The rows are grouped in 3 different ways at once. Each group adds its own fixed numbers to the row, and there is some noise. The rows also spread widely along 12 directions, which tell nothing about the answers.
Some rows, each with its group in each grouping after it:
[-0.33 -1.46 -2.53  0.13  0.85  4.05  0.51 -4.76  0.51  1.00 -0.45  0.47
 -1.37  1.41 -1.33 -1.08 -0.98  3.53  1.06 -1.03  2.22] : Q443 (0) U
[-0.07  1.36 -1.85 -2.05 -2.00  1.85  2.55 -2.85  1.85 -2.83 -2.43 -0.54
 -4.82  3.00  2.19  1.64 -0.44  1.29 -1.76  0.84 -0.83] : Q723 (0) S
[ 3.05  1.38 -0.05  0.24 -1.36 -4.27 -1.08  0.26 -0.65 -1.36 -0.05 -4.12
 -0.38  2.24  3.00  1.93 -1.38  0.77 -1.75  2.75  0.20] : Q443 (2) V
[ 1.96  1.11 -2.27 -1.53  0.06 -0.91  0.78 -3.81 -0.70 -1.28 -2.23 -2.82
 -1.39  0.54  1.73  2.80 -3.70  1.41 -0.75  3.38 -0.18] : Q639 (3) Z
[ 3.19  1.16 -3.87  2.06 -2.40  0.56  0.95  0.38 -0.27 -0.04 -0.96 -1.64
 -1.76  4.48 -0.55  1.67 -0.22  2.68 -0.75 -1.20  1.90] : Q723 (3) R
[ 0.35 -4.48 -2.62 -0.41 -1.29  0.69 -0.90 -3.52 -1.01 -0.16  2.53 -0.40
  1.76  2.32  0.76  0.99 -0.98  2.84 -2.29 -0.64  0.79] : Q639 (2) S
[ 2.11 -1.82  2.63 -1.19  2.40 -0.49 -2.57 -1.45 -0.24  0.13 -1.52  3.22
 -0.68 -0.40  1.61  3.58 -1.77  0.18 -0.18  3.51  0.62] : Q723 (1) U
[-1.76 -1.56 -0.41 -0.21  1.35  2.04  0.40 -0.15  1.36 -3.36  2.97 -1.00
  0.63  2.37 -0.10  1.10 -2.30  1.65 -0.28 -2.16  1.06] : Q723 (1) Z
[-1.83  0.57  1.29  3.09 -1.36 -1.81 -1.36 -1.68 -0.01 -0.64 -2.05 -0.05
 -2.17  3.14 -1.52  1.89 -2.78  1.83 -2.57  0.95 -0.90] : Q443 (3) V
[-1.40  4.13  4.32 -1.56  1.80 -1.34  0.73  1.24  1.34  1.85 -0.83  2.03
 -2.40 -5.90  0.25 -0.09  0.50 -2.66  2.47  0.03 -0.27] : Q639 (3) W
[-0.91  4.27  0.65 -1.08 -2.39 -1.40  0.27  1.01  0.62  1.49  0.23 -2.41
 -3.12 -0.52  2.60  3.00  2.27  0.34 -0.59 -0.99  2.94] : Q723 (1) R
[-0.93  2.28  1.88  3.86 -2.32 -3.89  0.48 -0.26  4.27  1.30 -1.98  4.53
  0.03  1.34 -1.73  1.91 -1.52 -0.83 -2.13 -0.09 -0.78] : Q639 (2) W
[ 1.96  1.23  1.87 -1.48  1.07  1.16 -0.51 -1.16  1.50 -1.76 -1.08  0.49
 -2.62  1.34  3.93  1.67  0.65  0.53  0.49  2.37 -0.01] : Q443 (1) S
[-1.21 -3.72 -0.68 -1.71  1.36  2.50 -1.04 -3.79 -1.57 -0.15 -1.20  4.84
 -1.56 -1.63 -2.26  0.90 -2.65  1.55  0.53  0.69 -0.65] : Q443 (3) S
[-0.07 -0.50  3.74  2.52  2.34 -1.96 -1.74 -0.42 -0.30  0.47 -2.25  4.26
 -0.23 -1.27 -4.05 -0.70 -4.17 -1.21  0.18  1.48 -1.88] : Q639 (2) S
[ 1.91  3.41 -1.27  0.42 -1.00 -0.76  1.77 -1.36  0.32  2.94 -0.97  0.43
  2.53 -3.43  1.15  0.62 -1.17 -2.53  1.36  0.86  0.07] : Q443 (2) R
[-0.81  2.03  3.40  4.51 -0.24 -2.24 -0.28  1.41 -0.40  0.41 -2.81  0.59
 -0.44  0.52 -3.11 -0.95 -3.96 -1.98 -1.48 -0.05 -1.91] : Q723 (1) V
[ 2.17  0.54 -2.16 -0.11 -2.20 -4.40  0.28  1.84  0.65 -2.47  0.38 -0.92
 -1.92  3.06 -0.59  1.06 -1.03  1.63 -1.06 -0.38  0.42] : Q639 (2) R
[ 3.53 -3.03 -0.58 -2.62  2.41  3.80 -2.26  3.23 -4.14 -1.75  1.05 -0.70
 -3.02  1.48  0.66  1.81  1.61  1.73  2.42 -0.03  1.86] : Q443 (0) U
[-0.65  0.30  0.47 -1.69  0.49  2.46  0.93  1.42 -2.95 -0.40 -3.11  2.47
 -2.14 -2.96 -1.69  2.37 -2.76 -3.35  0.56  0.57 -2.53] : Q723 (0) U
[-1.33 -0.53  0.15 -1.32 -1.91  3.21  1.03 -1.34  1.18  0.76  2.75 -0.88
  0.29  0.19  4.18  0.94  3.33  0.29 -0.87 -1.92  0.70] : Q443 (0) W
[ 0.24  1.71 -0.14  1.17 -3.58 -0.25 -0.15  4.35 -2.69 -0.26  0.86 -2.67
 -2.69  2.39  0.41 -0.66  2.69  0.28 -1.05 -3.13  0.10] : Q443 (1) S
[ 1.35 -0.33 -1.56  2.14 -4.28 -1.24  0.33  2.47 -1.10  2.13 -0.79  2.72
 -0.28  0.95 -0.81  2.82  1.34 -0.39 -2.22 -1.79  0.30] : Q723 (3) W
[ 3.87 -1.36 -1.57 -2.32 -0.71 -4.41  1.00  1.32 -0.41 -2.45  2.85 -1.68
  1.16 -0.52  1.55 -2.00 -0.87 -0.29 -0.61  0.31 -0.54] : Q723 (2) S
[-0.37  1.51  3.02  0.37  2.91  0.86 -1.65 -0.22 -1.28  0.21 -0.95 -0.99
 -1.71 -1.22 -0.49  1.24 -2.47 -0.42  1.39  1.57 -0.09] : Q639 (2) R
[ 0.24  0.56  1.60 -1.40  0.63  3.72 -1.17  1.23 -2.36  0.34 -0.98 -1.05
 -2.65  0.11  2.76  3.99  0.50 -0.32  0.41  0.67  0.60] : Q723 (1) U
[ 2.00  0.36 -1.75 -0.62  1.55 -2.16 -1.16 -0.10  0.18 -3.70  1.51 -4.78
 -0.65  3.58  1.20  3.25 -3.03  3.05 -0.86  1.32  3.39] : Q723 (1) Z
[ 2.54 -1.65 -1.42 -3.66  0.31 -0.95 -0.39 -0.11 -0.74 -2.35 -1.14  1.23
 -5.57  0.90 -0.32  0.52  0.38  2.64  0.36  0.69  1.94] : Q723 (0) S
[-0.14 -1.55 -2.32 -1.81 -1.41  1.89  2.05 -5.66  3.36 -1.94 -1.69  1.87
 -3.74  3.04  1.70 -0.31 -0.71  3.58 -1.27 -0.05 -0.15] : Q723 (1) R
[-2.07  1.37  1.33  1.04 -1.35 -0.50  0.96  1.23 -2.85  0.49 -1.80  0.96
 -0.18 -2.87 -2.33 -1.23 -3.16 -3.22 -0.46 -0.36 -4.52] : Q443 (3) U

New rows. What belongs after each?
[ 0.34  0.45  0.25  1.83 -0.53  1.43  0.98 -1.84  0.54 -2.76 -3.51 -0.61
 -1.64  3.98  0.39  2.29 -4.27 -0.47 -2.75  2.14 -2.75] : Q723 (0) V
[-0.55 -2.93 -0.82 -2.18 -1.64  3.67 -0.49 -1.92 -2.57  1.06 -2.61  4.25
 -0.93 -0.60  1.47  5.17 -1.22 -1.01 -1.37  1.18 -2.02] : Q639 (1) U
[-0.66 -0.90 -1.80 -3.39 -2.06  0.47  0.57 -3.82  2.20 -1.47  0.37 -0.65
 -2.75  2.84  3.94  3.97  0.90  3.02 -2.19  0.88  1.32] : Q639 (0) U
[ 2.02 -2.18 -1.25  0.96  0.92 -0.14  0.71 -1.59  2.82 -0.79  3.38  0.90
  6.16  1.66  1.71  0.96 -2.76 -0.38 -0.63  0.48 -0.68] : Q639 (2) U
[-0.93  0.91  2.20 -1.49 -0.20 -5.03  0.51 -0.98  1.26 -1.02  1.24 -0.22
 -0.95 -2.91  0.15 -3.44 -1.17 -0.32  0.13  0.44 -1.39] : Q443 (2) R
[ 2.43 -3.69 -3.11 -4.03  0.86  3.61  0.56  0.76 -1.61 -1.97  2.22  3.12
  1.72 -1.66  1.36  2.03 -0.41 -1.17  1.99 -0.36 -0.62] : Q443 (2) S
[ 1.59 -2.24 -0.50 -0.39  1.23  2.57  0.51  0.88 -3.31 -1.65 -2.28  2.41
 -1.01 -0.61 -2.17  0.88 -3.27 -1.13  0.75  0.45 -2.66] : Q723 (3) Z
[ 2.28  3.98  1.55 -0.65  2.56 -0.99 -0.56  0.56 -0.14  0.79 -2.43 -0.63
 -3.63 -2.45  0.07 -0.14 -0.64 -0.15  3.01  1.60  1.91] : Q443 (1) W
[ 2.63  1.73  0.21 -2.52  1.35 -3.64  0.34 -0.10  2.06 -2.62  1.68 -4.07
 -2.53  1.25  2.80 -0.27 -0.08  2.55  0.68  1.27  1.79] : Q639 (3) V
[-1.75  3.97 -4.87 -0.74 -1.25  0.24  3.60 -2.22  3.61  0.76  0.09  0.17
 -1.40 -0.15 -1.93  2.12 -1.74  2.12  1.16 -2.54  3.59] : Q723 (3) U
[ 0.45  2.25 -2.40  0.95 -1.39 -2.61  1.60  1.43 -2.47  0.70  1.64 -4.02
  0.91 -1.69 -2.20 -3.06 -2.07 -0.52 -0.24 -2.60  1.01] : Q723 (1) S
[ 6.03 -1.70 -2.87 -2.85  1.02 -5.53  0.67 -1.87  2.24 -1.53  1.51  2.65
  2.23 -1.56  0.55 -2.04 -1.87  0.70  1.40  2.35  0.86] : Q443 (2) S
[-0.26  3.37 -1.09  1.19 -3.16  0.00  1.15  1.79 -0.07  2.05 -1.21  0.49
 -2.86  0.72 -0.88  1.07  1.84  0.69  0.45 -2.27  0.91] : Q443 (3) U
[ 0.01 -2.90 -1.43 -4.22 -0.16  0.20  0.85  0.81 -3.85 -1.96 -0.05  1.56
 -0.11 -3.66 -0.35  0.71 -3.06 -2.27 -0.10  0.28 -2.96] : Q723 (1) U
[-1.00  1.67 -1.19 -0.82 -3.57  2.78  1.50  0.19 -1.13  4.28 -1.69  4.00
 -2.49 -2.97 -0.20  0.49  3.41 -0.95  1.08 -3.07  1.35] : Q443 (1) S
[-1.68  2.03  2.86  2.37 -2.32 -5.37  0.48 -0.10  1.71  1.07  0.19  0.46
  2.05 -1.23 -0.25  0.09 -1.76 -1.94 -2.48  0.00 -1.67] : Q639 (2) Z
[-3.61 -0.18 -0.03 -1.32  1.39  4.00  0.56 -1.89 -2.29  0.33 -0.74 -0.81
 -3.52 -2.59 -1.74 -0.52 -2.34  0.86  0.88 -2.00  0.35] : Q723 (1) W
[ 0.06 -1.23  5.68  0.89  3.17  2.54 -3.39 -0.55 -1.78  2.29 -1.08  0.85
 -2.87 -1.27  0.73  0.95  1.15  0.41  0.42  1.34  1.50] : Q723 (0) W
[-2.69  3.91  1.50 -1.40 -0.40  2.48  2.05 -0.56  1.43  1.35 -1.72  0.88
 -4.62 -2.57  0.33 -0.37  1.02 -0.60  1.71 -2.09  0.56] : Q723 (1) R
[ 0.64  0.49 -0.54  2.97 -1.71  0.62  0.57  0.38 -1.38  3.81  0.26  1.27
  4.98 -2.01 -0.27  0.18 -1.24 -3.13 -0.37 -1.31 -0.36] : Q443 (1) V
[ 0.68 -2.93  5.21 -1.41  3.44 -0.35 -3.63 -1.95 -0.63 -2.11 -1.27  1.18
 -3.23  0.81  1.90  2.25 -1.53  1.72 -0.62  3.67  0.41] : Q723 (1) Z
[ 1.63 -2.06 -4.03 -1.81  1.38  4.92  1.78 -2.82  0.95  1.39  0.77  3.36
 -1.19 -0.43 -1.31 -0.55  0.62  3.10  2.85 -2.50  3.42] : Q723 (3) S
[ 0.99 -1.42  1.70 -0.89  3.04  1.92 -0.81  1.13  0.39 -1.66  3.84 -1.60
  1.70  0.50  2.18 -0.01 -0.33  0.44  1.03 -0.64  1.15] : Q723 (1) U
[ 0.35 -1.59  1.51  1.43  0.10  1.26  0.15 -1.43 -1.55  2.53 -2.33  5.29
  1.18 -3.51 -1.75 -0.85 -1.50 -2.87 -0.11  0.57 -2.40] : Q443 (0) W
[-1.61  0.99 -0.43 -2.38 -0.63  0.61  1.73 -3.34 -1.31  0.55  0.08 -2.35
 -0.41 -3.61  2.02 -0.16 -1.79 -0.71 -0.38  0.55 -1.18] : Q723 (3) R
[-0.13 -2.92  0.69 -1.23  0.80  3.99 -2.20  0.45 -5.30  2.43  0.81 -1.12
 -2.37 -1.37 -0.46  1.48  1.84  1.69  0.65 -1.65  3.45] : Q723 (0) Z
[ 1.20 -2.54 -3.57 -5.00  3.32 -1.05  0.01 -2.74 -2.21 -2.36  1.15 -0.03
  0.90 -4.32 -0.51  0.74 -4.99  0.52  2.05  1.92  0.87] : Q443 (1) W
[-1.81 -1.15  2.66 -2.69  1.95 -1.69 -2.45 -1.31 -1.43 -1.24 -0.80  1.38
 -2.87 -2.62 -0.30  2.45 -2.96  0.45  0.26  2.39 -0.22] : Q443 (2) V
[ 1.96 -1.46 -1.98 -1.93  1.14 -0.22  1.59 -3.22  0.09 -2.84 -1.24 -0.18
 -0.56 -0.32  0.81  0.18 -4.14  0.41 -0.61  2.34 -2.20] : Q723 (3) W
[-0.24 -3.52 -0.26 -4.21 -0.46 -0.85 -0.50 -2.31 -0.78  0.03 -1.17  5.94
 -3.22 -2.69 -0.70  1.55 -0.09  1.16  0.23  0.72 -0.70] : Q639 (3) R
[ 0.46 -1.97 -0.38 -1.35  1.01 -1.66 -1.28  0.74 -0.30 -2.44 -0.17  3.08
 -0.97  0.16 -1.56  3.12 -3.02  0.66  0.43  0.96  0.25] : Q443 (2) V
[-0.76 -2.22  0.39 -2.30  1.24  0.12 -1.09  0.08 -1.31  0.24  3.42 -0.35
 -0.35 -1.70 -0.25 -0.84  0.96  1.47  1.11 -1.48  2.16] : Q443 (0) U
[ 0.92 -2.86 -1.47 -1.54  0.17  1.17 -1.61  1.31 -3.23 -0.84  0.64  1.65
 -2.03  0.48 -1.42  0.53  0.03  1.84  0.82 -1.36  1.36] : Q443 (1) S
[ 0.17  2.13  3.12  2.27 -0.43 -5.23  0.35 -0.11  2.06  3.44  0.29  1.65
  0.85 -3.84 -1.54 -2.85 -0.39 -1.19 -0.17 -0.73  0.77] : Q723 (2) W
[-1.49  0.82  1.13  0.63  0.87 -0.46 -1.01 -1.16 -0.59 -0.52  1.19 -4.56
 -1.72  1.94 -0.23 -0.11 -1.53  2.35 -0.88 -0.32  1.62] : Q639 (0) U
[ 1.97 -4.33  1.06 -2.10  1.95 -1.01 -2.29 -1.43 -1.24 -1.41  2.86  0.02
  1.65 -0.13  2.25  0.65 -1.13  1.16 -0.80  1.58  0.78] : Q723 (1) R
[ 1.36 -0.29  0.25  3.05 -1.41 -3.13 -2.69  2.12 -1.35  2.18  0.09  3.51
  1.19  0.87 -2.75  2.08 -0.42  0.16 -0.99 -0.69  2.26] : Q443 (1) S
[ 0.89  2.65 -2.89 -0.14 -2.60 -6.65  0.61 -0.78 -1.46  3.42  2.07 -3.38
  1.55 -3.13 -1.35 -1.95 -0.61  0.61 -0.57 -1.55  3.74] : Q639 (1) S
[-0.13  0.38  3.98  1.08  0.67  1.46 -1.53 -0.09 -0.38  2.85  0.18  0.66
  0.42 -1.31  1.96  1.91  0.59 -1.12 -0.16  0.58  0.25] : Q723 (2) U
[ 0.26  1.56 -1.88  0.02 -3.18  0.13  1.84 -2.74 -0.07  1.30 -1.40 -3.09
 -2.20  1.64  1.61  0.02  0.22  1.30 -2.20 -0.33  0.57] : Q723 (0) U
[-0.19  0.39 -0.08 -0.06 -1.90 -1.03  0.46 -1.85 -0.26 -0.70 -3.30  2.95
  0.47 -0.32  0.75  3.79 -3.29 -1.91 -1.80  2.57 -2.29] : Q443 (1) Z
[-1.47 -1.68  1.54 -3.55  0.76  3.30 -1.79 -3.29  1.90 -1.61  0.65  2.18
 -3.20  1.47  4.54  4.08  1.67  2.60 -0.37  1.30  1.45] : Q443 (1) S
[ 2.40 -0.28 -1.29 -1.24  1.26  4.13 -0.44  0.07 -0.71 -2.65 -2.77 -0.69
 -4.87  4.04  1.10  4.59 -1.03  2.16  0.32  1.33  1.65] : Q723 (0) V
[ 1.33 -0.52 -4.74 -1.87  0.18  3.39  2.41 -0.22 -2.49  2.01  0.83  0.25
 -0.80 -3.14 -2.48 -1.60 -0.05  1.03  3.23 -3.37  2.40] : Q723 (3) R
[ 1.58 -2.08 -0.92 -0.75 -2.74 -4.00 -0.01 -0.99  2.51 -1.64 -1.11  3.74
 -1.71  2.79  0.33  2.90 -0.65  1.45 -3.16  1.03  0.71] : Q723 (0) V
[ 2.41  2.06 -3.03 -1.18 -0.30  1.02  4.12 -1.44  4.13 -1.29 -3.81  4.25
 -3.79  0.56 -0.81  0.21 -0.83  0.20  1.28 -0.18  0.25] : Q723 (0) W
[ 0.04 -1.20  2.27  0.09  0.53 -1.52 -0.88  2.58 -0.07  1.32  4.26  2.12
  2.60 -2.40 -0.49 -1.13  1.61 -1.23  0.61 -2.34  0.57] : Q639 (3) S
[ 3.44 -3.28  0.76 -0.30  0.55 -0.07 -0.43 -1.47 -2.62 -1.67 -3.47  2.72
  0.07  0.25  0.31  0.46 -3.87 -1.49 -0.97  3.40 -3.89] : Q639 (1) Z
[ 0.41  2.08  3.14  2.84 -1.99 -0.71 -0.23  2.79 -2.79  2.00 -3.05  0.54
 -1.82 -0.89 -1.14  0.67 -0.30 -2.37 -1.05  0.01 -2.05] : Q723 (3) Z
[ 1.10  1.49  0.93  2.07  1.38  1.97 -1.65  0.74 -0.55  4.37  1.68 -0.32
 -1.13 -0.52 -1.38 -1.91  3.22  2.67  3.29 -3.19  5.59] : Q443 (1) R
